The rows are grouped in 4 ways, from coarse to fine. Each group lies inside one group of the grouping before and may be the whole of it. The rows also spread widely along 14 directions, which tell nothing about the answers.
(in the rows, 128 means zero)
Some rows, each with its group in each grouping after it:
[155 108 115 113  76 110  68 182 157 128  88 121 110 175 112 151 135 145
  82 118 131 121 129 103 100 168 156 163 122]
K919 K735 K801 K20
[ 71 134 125 107 158 104  91 130 144 128 106 202 112 119 170 112  82 132
 118 141 175 156 132 121 100 163 111 144 135]
K407 K101 K2 K231
[ 92 146 118 132 132 112  80 159 150 105 149  79 157 147 127 144  63 122
 146 122 116 123 143 147 141 135 159 151 129]
K788 K411 K280 K592
[186  94  79 135 115 142 107 138 129  88 152 142 141 132 172 149 108 155
 184 178 101 172 143 118  90  85 178 215 133]
K788 K411 K371 K340
[151 113 120 112  83 101  85 144 129 149 160 120 127 108 131 150  98 119
 160 150 173 150 131 115 138 105  94 186 174]
K19 K515 K871 K487
[ 98 109 159  84 156 130 184 160 204 106 103 203  92 106 182  98 147 192
  85 117 134 159  54 117 164 148 129 107 129]
K788 K557 K587 K470
[ 90 117 130 132 118 107 164 158  88 151 154  88  99 102 118 106 110 163
  83 142 112 142 161  99 200 107 124 140 122]
K407 K683 K443 K296
[149  79  57 124 117 120 143  76 107 118 115 184 127  94 164 125 128 153
  99 177 149 141 107 118  82 140 117 123  93]
K788 K906 K527 K61
[110 104  98 169 152 135 120 121 116 104 139 153 112 142 151 134 144 112
  91 157 153  86 157 129 126 163 161  73 132]
K788 K411 K68 K479
[164 134 100 127 124 145 136 103 136 107 156 107 149 119 134 135 121 120
 144 166  71 138  89 145 103 112 136 167  91]
K788 K535 K433 K290
[176 146 103 125 136 117 144  85 132 146 103  67 152 100 127 128 131 165
 147 115 146 118 122 156  92 145 142  95 118]
K788 K557 K587 K314
[105 128 119  90  94  91  87 197 158 129 119 131 136 102 150 131  94 168
 109 150  71 143 114  81 133  71 108 208  95]
K919 K735 K801 K894
[119 199 149  94 114 102 150 143 168 151 130  23 134 121 106 132  97 162
 108  94  89 143 101 143 130 124 118 158 111]
K788 K535 K463 K497
[ 97 173 176  91 159 122 144 137 192 126 111 118 111 136 142 111 118 156
 125  97 142 162 101 143 125 169 137 147 168]
K19 K515 K979 K923
[114 169 134 127 150 114 145 128 124 144 103 140  71 126 142  89 132 132
  92  95 155 165 147 118  59 130 127 140 169]
K919 K537 K493 K308
[170 151 123 123 126 146 195  93 154 140 146  79 110 123 146 154 194 184
  96 171 102 110 121 116 124 148 144 115 118]
K919 K735 K594 K636
[ 67 127 102 150 184 122  90 116 123 114 155 151 128 125 165 152  87 114
 119 176 157  95 172 133 134 171 149  93 116]
K407 K683 K443 K444
[ 80 136 125 138 126 128 134 102 144  96 137 137 133 153 128 106 145  94
  87 147 111 108 104 136 128 157 132 123 133]
K19 K515 K979 K76
[ 58 142 125 116 188 125 138 131 175  88 148 149 133 117 195 135  93 159
 126 165 110 139 134 131 136 135 162 137 131]
K19 K515 K647 K26
[104 102 176 113 160 141 118 185 166  98 117 148 131 130 119  93 124 119
 123 102 106 121  84 139 195 158 157 111 129]
K19 K333 K727 K556
[132 119 149 105 162 130 100 150 152 131 116 140 129 111 129 125 106 130
 140 116 145 131 105 146 142 167 134 118 128]
K19 K515 K871 K383
[143 157 142 115 146  90 148 164 118 172  98  81  95  87 143 108 117 185
 121  91 148 157 169 111 108  92 133 127 149]
K407 K101 K97 K137
[ 87 144 126 128 140 113 123 128 123 119 160 106 146 100 148 110  94 125
 153 152 110 140 144 126 146  87 124 170 152]
K19 K515 K871 K383
[168  96  99 113  86  96 147 167 153 120 101 102 121 116 143 139 131 183
  97 108 118 138 106 112 118  94 148 123 111]
K788 K535 K463 K497
[114 139 148 129 138 132 132 119 163 124 138 163 113 126 138 112 168 102
 113 137 153 103  95 127 135 155 108  97 160]
K919 K735 K801 K20
[106  98 110 139 135 116 139  88 106 102  90 142 178 101 148  61 151 153
 149 143 116 116 143 123 149 116 148 122 142]
K19 K515 K871 K383
[161 137 119 131 118 140 164  99 125 132 155  98 120 117 122 122 155 131
 125 150 113 130 111 130 122 128 124 134 131]
K919 K735 K594 K636
[142 149 122 145 181 134 135 123 122 125 149  72 145  91 137 123 116 135
 166 133 107 107 152 146 126 113 157  97 126]
K919 K735 K801 K894
[ 96 164 123 117 120  93  64 119 137 158  93 150 126 124 125 110 103  99
 110 115 181 122 120 132  77 158  83 147 140]
K788 K557 K587 K314
[ 44 178 148 115 179 123 119  96 154 119 131 120 153 118 140 106  96 116
 118 147 118 114 119 148 138 175 121 128 120]
K19 K333 K727 K556
[141  81  72 128 103 116 104  95 134 101 135 169 152 119 172 150 128 137
 137 191 145 123 125 116 104 125 132 147 129]
K19 K515 K871 K487
[148 145 150 121 112 140 164 116 145 141 153 112 115 117 120 109 164 130
 124 138 124 134  87 131 155 128 106 145 149]
K788 K557 K587 K314
[ 78 137  88 141 138 113 160  90 114 105 139  74 146 124 125 110  98 142
  93 132 103 115 141 144 130 146 156  91 101]
K919 K537 K493 K308
[118 112 109 157  61 116 111 141  97 121 160 173  90 162 149 112 167  98
  99 189 127 146 166  70 116  79 115 219 180]
K407 K101 K2 K231
[139 105 151 165 174 164 135 185 124 105 176 134  95 136 145 127 142 120
 141 141 124 119 160 126 185 123 179 119 166]
K788 K411 K280 K592
[ 85 123 101 149 125  95 106  73 120 104 112 117 180 124 145  95 116 120
 162 134 176 102 163 141 126 140 142 105 181]
K19 K515 K979 K76
[114 158  85 123  98  87 128  66 175 118 142 111 172 105 179 157 127 142
 144 170 154 104 113 128  90 101 101 118 146]
K788 K535 K433 K290
[124 128 147 128  89 133 141  88 140 122 169 139 139 142 126 105 156 105
 162 162 157 137 107 129 175 143 104 158 190]
K407 K101 K2 K231
[143 146 142 130 145 173 109 102 116 135 161 147  86 166 103 132 134  69
 108 168 132 154 113 143  94 206 128 193 134]
K19 K333 K727 K556
[126 123  99 136 121 116 121 106 134 108 105  96 149 144 123 114 114 137
 123 111 139 122 123 152 108 161 164 112 126]
K788 K557 K587 K314
[ 98 152 140 114 141 127 175 129 161 111 172 119  92 125 142 125 115 114
  96 126 120 163  84 142 121 124 120 138 149]
K19 K515 K871 K487
[158 186 153 114 108 104 112 126 138 165 118  41 122 142  66 120 116  98
 128  63 143 137 101 163  91 156 114 127 143]
K407 K683 K443 K444

New rows. What belongs after each?
[117 169 142 122 159 133 104 125 144 134 156 144 116 115 142 126  97  99
 152 139 145 145 114 145 107 137 106 159 151]
K788 K411 K68 K479
[116 130 137  99  88 105 115 136 168 119 108 118 150 134 111 102 109 129
 127 101 126 142  74 138 145 139 112 152 135]
K788 K535 K433 K290
[143 140 172 140 201 158 103 159 103 161 159 139  96  90 122 111 106 102
 169 127 165 129 151 147 170 153 121 122 160]
K788 K411 K68 K479
[115  97 109 141 111 137  83 107 135 102 118 164 152 160 130 118 149 111
 124 169 139  90 133 121 145 186 146 134 133]
K919 K735 K594 K636
[122 144 106 109 136 126  76  99 139 107  73 176 154 141 123  88 104 100
 123 121 103 148  76 154  44 171 122 172  85]
K788 K411 K68 K479
[136 113  88 132 131 125 101 107 115 125  93 123 131 144 116 134 109 138
  91 132 142 115 130 147  94 203 154 104  86]
K788 K411 K68 K479
[102 146 151 119 154 123 141 163 126 145 145  77 103 111 111 113  90 148
 115 107 127 141 143 132 174 145 137 128 135]
K919 K735 K594 K636
[136 113 125 114 135 127 137 103 164 112  94 191 111 133 170 105 152 159
 139 129 184 154 118 120  96 165 142 130 180]
K919 K735 K594 K636
[118 128 102 174 120 135 155  65  74 136 158  72 142 122 106 105 166 119
 116 172 134  77 178 126 165 154 137  94 145]
K919 K735 K801 K20
[143 138  92 116 102  98 101 147 135 136  82 129 120 126 139 129 140 153
  69 133  91 119 126  97  53 109 129 149  82]
K919 K537 K493 K308
[104 108 102 157 102 123 136 115  85 123 155  70 134 139 103 109 107 130
 116 142 137 121 164 134 181 145 152 134 142]
K788 K557 K587 K314
[107 111 138 127 145 144 139 104 154  89 164 181 134 126 163 103 131 111
 170 160 149 155 106 138 154 136 134 154 188]
K19 K515 K647 K26
[126 150 147 105 147 129 134 118 160 119 103 161 124 124 147  84 125 141
 153 105 148 173  96 141 100 143 126 161 166]
K788 K411 K371 K340
[ 84 139 114 144  99 130 113  92 156  61 157 122 189 164 127  92 130  82
 158 151  73 109  98 143 139 115 147 160 146]
K919 K537 K493 K308
[113  92  97 131 167 141 139  90 115 103 120 171 141 105 147 100 104 142
 132 149 145 137 115 151 135 176 146 100 104]
K788 K411 K371 K340
[120  96 140 127 141 135 103 163 161  99 123 182 106 148 150 117 113 119
 137 116 168 146 115 133 145 158 155 131 169]
K788 K535 K433 K290
[138 151 128 133 114  93 135 126 148 159 167  89 105 101 163 162 116 150
 158 130 223 132 168 119 140 104 108 119 218]
K788 K535 K463 K497
[146 102 126 134  78 102 119 140 129 136 143  94 140 118 118 128 148 129
 136 133 155 109 136 117 171 108 123 123 174]
K19 K515 K647 K26
[124 109  99 130 182 134  94 190  77 130 132 183  82  85 151 109  56 122
 106 148  84 182 141 115  84  90 132 192  70]
K788 K411 K68 K479
[157 114 150 124 162 150  74 136 137 141 165 163 141  88 114 130 103  63
 181 142 159 104  77 163 169 156  84 111 121]
K788 K535 K463 K497
[151 143  95 123 160 156 181  80  97 106 132 108 117 121 123  92  92 143
 127 131  73 203 100 164  65 144 159 179  87]
K788 K411 K68 K479
[199 135 127 100 108 136  79 131 187 101 142 141 153 140 148 150 119 107
 207 144 112 170  74 145  62 105 136 221 156]
K19 K515 K979 K923
[113 139 115 116 168 119  90 108 157 122 104 147 142 121 171 144 106 152
 144 154 159 125 147 135  88 172 148 133 135]
K19 K515 K979 K923
[145 161 158 137 130 150 119  97 156 103 115 143 147 158 110  65 175  71
 164 102 118 128  73 161 100 145 130 152 173]
K788 K557 K587 K314
[110 110 130 119  99 109 123 130 128 108 118 148 146 120 136  73 128 128
 149 128 119 161 117 116 142  94 124 186 171]
K19 K515 K647 K26
[ 65 122  94 129 114  91 145  76  93 128 158 119 143  81 109  81  65  94
 122 119 167 142 107 149 149 125  77  96 137]
K919 K537 K493 K308
[139 142 128 126  87 121 201 105 151 121 160  36 132 134  98 126 147 139
  95 110 108 120  79 151 170 134 129  94 128]
K788 K535 K463 K497
[ 88 115 113 145 146 126  81 111 140  96 138 204 159 118 177 105 125 102
 166 176 154 105 136 122 135 121 121 141 161]
K788 K411 K371 K340
[129 154 146 112 167 130 142 111 173 118  95 148 138 114 161 107 173 146
 121 131 112 112  99 133  97 141 134 112 132]
K19 K515 K871 K487
[ 89 162 117 124 113  94 106 127 200  90 136 123 181 126 179 137 133 136
 148 149 111  91 108 123 119  82 126 131 149]
K788 K411 K371 K340
[130 122 118 127 132 106  97 134 113 128  81 128 138 120 123  86  95 140
 149  88 160 150 144 141 106 142 145 136 151]
K788 K411 K68 K479
[118  88 121 119 189 136 180 106  87 152 142 136 122  34 146  94  96 187
 145 154 157 139 142 130 208 148 117  77 109]
K919 K735 K594 K636
[114 133 135 119 151 113  78 184 151 146 144 154  92 111 150 158  93 115
 107 132 174 118 134 118 128 139 112 124 139]
K788 K906 K527 K61
[130 117 120 136 128 145 124 107 137 108 154 133 127 151 139 136 140 120
 129 169 130 131 132 133 133 162 154 153 151]
K19 K515 K647 K26
[110 142 159 133 131 122 132 167 134 144 141 115 100 122 126 115 160 122
  89 135 117 110 139 108 162 117 122 132 153]
K19 K515 K647 K26
[ 94 156 111 134  96 103  97 106 133 127 150  97 147 142 126 135 122  99
 113 161 123 111 139 125 113 127 113 165 145]
K19 K515 K647 K26
[147 137 108 120  95  80  82 153 124 182  72  85 102 130 109 154 120 153
  61  98 185 101 158 115  89 170 116 104 115]
K788 K535 K463 K497
[143 147 131 112 148 123 148 113 140 136 146  85 118 106 115 130  99 118
 131 105 141 151  93 165 108 146 125 112 132]
K19 K515 K871 K383
[172 142 126 122 132 115 139 123 186 139 172 123 122  86 154 176 153 106
 130 135 174  87  68 143 114 109  90  52 144]
K788 K906 K527 K61
[178 101 120  96 102 124 106 129 177 100 109 148 158 126 131 126 133 126
 154 125 111 145  51 144 100 131 131 152 118]
K19 K515 K979 K923
[123 155 103 131 126 111  95 123 154 120 107 145 131 138 173 147 161 130
  94 170 103 101 141 103  50 109 134 158 122]
K19 K515 K871 K383
[145  89  84 128 110 134  85 127 127  96 122 126 145 163 137 146  95 155
 143 159 121 141 156 125 115 168 187 173 116]
K919 K537 K493 K308
[169 104  77 167 114 124  95 128  91 112 118 105 125 151 114 126 122  93
 117 121 131 116 152 140  72 129 167 127 120]
K788 K535 K463 K497
[180 151 105 131 136 138 112 122 133 141 137 138  91 134 166 164 134 146
 133 166 145 156 153 116  48 130 143 185 146]
K788 K411 K68 K479
[142  96  88 136 119 122 113 126 160  70 121 138 167 139 172 130 131 157
 163 149 106 120 133 122 111 103 186 133 137]
K919 K537 K493 K308
[120  97  76 136  98 111 159  83  87 120 153 115 128 106 114 108  86 123
 111 137 153 158 110 147 131 138 115 118 119]
K788 K411 K68 K479
[122 139 102 125 139 102 111  84 125 128  96 131 170  90 146  99 133 127
 139 140 126 107 120 135  85 115 110 118 120]
K19 K515 K871 K487
[118 153 101 136 155 136 131 115 104 135 123 111  94 139 118 127 107 115
  59 138 102 135 128 140  73 172 138 140  72]
K788 K535 K463 K497
[175  94 119 153 109 137  84 170 119 135 174 157  92 134 141 163 136 100
 142 162 172 125 151 109 135 116 129 156 172]
K788 K411 K280 K592
[ 90 166 119 133 132 108 132 111 123 145 133 160  95 113 153 108 130 114
  89 144 152 142 132 112  81 117  87 151 151]
K788 K411 K280 K592
[184  96  99 136 146 143  79 115 115 126 164 157 131  98 135 144  95  86
 195 155 174 137 119 148 103 138 124 133 144]
K919 K735 K801 K20
[166 144 123 103 116 100  96 162 152 161 113 149  89 102 143 152 134 115
  89 124 141 139  95 111  48 100  88 149 121]
K19 K515 K871 K383
[134 109 130 148  95 112 116 123  79 155 133  86 137 108  75  79 122  98
 138 103 168 114 134 141 185 134 105 114 159]
K788 K557 K587 K314
[134 113  81 118  84  93  48 118 153 114  78 143 164 155 140 150 128 126
 107 150 135 101 126 119  61 157 139 152 109]
K19 K515 K647 K26
[108 127 126 128 110  97  81 147 179 104 104 161 114 166 156 138 135 105
 109 114 187 122 129 118  80 148 145 127 189]
K19 K333 K727 K556
[ 62 134 135 134 134 112 100 107 122 107 126 168 163 115 150  65 122 104
 158 155 127 129 142 119 150 110 112 175 174]
K19 K515 K647 K26
[129 122 103 145  82 116 109  99 108 113 171  60 172 149 114 131 101 122
 178 163 126 129 163 136 162 123 153 174 157]
K407 K101 K97 K137
[175 140 130 143 130 125 160 142 108 181 169  60  69  99 110 163 136 128
  93 120 176 115 145 133 140 135 115  76 144]
K788 K535 K433 K290
[115 151 115 121 106 119 122 110 161 116 128 125 132 153 152 141 156 136
  97 168 105 122 124 114  92 136 135 170 135]
K19 K515 K647 K26
[178  95 117 121 109 119 103 142 141 113  36 127 138 162 120 102 170 164
 107  91 123 125 129 125  80 166 188 128 129]
K19 K515 K871 K383
[111  88 109 127  90 116 105 145 151 126 191 147 103 134 140 189 120 104
  83 186 173 103 114 114 174 156 107 115 139]
K19 K515 K647 K26
[108 173 139 125 195 133 146  63 170 121 140 110 175  87 167 121 121 142
 185 145 150  97 115 168 143 156 125  77 142]
K788 K535 K463 K497
[ 90 105  98 143 130 126 113  88 148  69 148 156 150 155 152 119 104  94
 149 149 158 135 120 153 114 159 159 130 169]
K19 K515 K979 K923
[133 104  96 116  95  95  89 133 138 134 132 194 135  80 169 137 144 111
 109 185 129 109  96  91  98  70  66 154 115]
K19 K515 K871 K487
[ 97 150 123 120 104  95 118 177 138 146 112  97  98 137 127 132 118 157
  56 117 121 126 146 102 122 124 127 147 119]
K788 K411 K371 K340
[ 75 143 113 153 124 131 118 126 129  78 153  94 125 192 120 120 106  92
  97 141  93 134 148 142 110 153 181 171 145]
K19 K515 K979 K76
[126 152  99 127  86  84 152  95 171 114 132  75 154 123 163 142 130 160
 141 126 157 125 129 129 102  94 133 118 176]
K788 K535 K433 K290
[ 73 186 162 138 132 106 157 135 105 160 177  78  98  92 103  87 125  80
  92 121 116 127 127 126 154  84  71 140 162]
K19 K515 K979 K923
[158  99 128 136 119 142  96 154 134 110 138 142 114 165 120 136 132 104
 130 139 132 129 122 134 131 161 162 142 133]
K407 K101 K97 K137
[111 141 110 120 164 105 140 109 101 147  88 159 102  81 131  77  97 123
  93  93 157 157 106 145  67 139  97  99 110]
K788 K411 K68 K479
[190  95 119 133 136 123  76 191 115 140 121  96 110 132 108 156  94 126
 137 104 144 127 148 139 119 147 170 111 108]
K407 K101 K2 K231
[135 120 115 154 103 128  95 139 142  99 160  83 158 155 121 139 136 106
 154 148 114  88 146 129 153 124 165 133 156]
K919 K735 K801 K20
[125 151 146 111 128 116 145 113 168 124 129  80 160 117 139 124 144 160
 147 132 119 113 117 136 155 130 136 126 153]
K19 K515 K871 K487
[140 109 154 101 158 118 126 165 154 161 153 137 107  63 159 157 108 163
 143 147 183 128 125 116 184 130 106 103 148]
K19 K333 K727 K556
[131 101 129 129 152 145 157 157 162  73 185 165 114 122 170 125 116 115
 150 152  96 158  84 136 146  87 157 136 134]
K407 K101 K97 K137
[ 85 145  97 138 186 117  92 112 140 120 138 157 126 106 173 143  80 111
 124 152 168 110 138 147  87 153 129  97 117]
K788 K557 K587 K314
[ 79 207 155 113 129 114 141 133 183 108 140  36 145 161 112 123 115 123
 101 106  62 126 104 152 116 134 148 158 128]
K19 K515 K979 K923
[148 119 118 119 104 116 147 122 120 137 168 122 131  81 130 115 108 126
 155 140 139 159  96 130 148  85  87 154 145]
K788 K411 K280 K592
[174 124 103 123 134 151 119  86 143 113 155 160 149 110 151 138 133 115
 172 178 123 139  86 146  98 132 118 158 119]
K788 K411 K371 K340
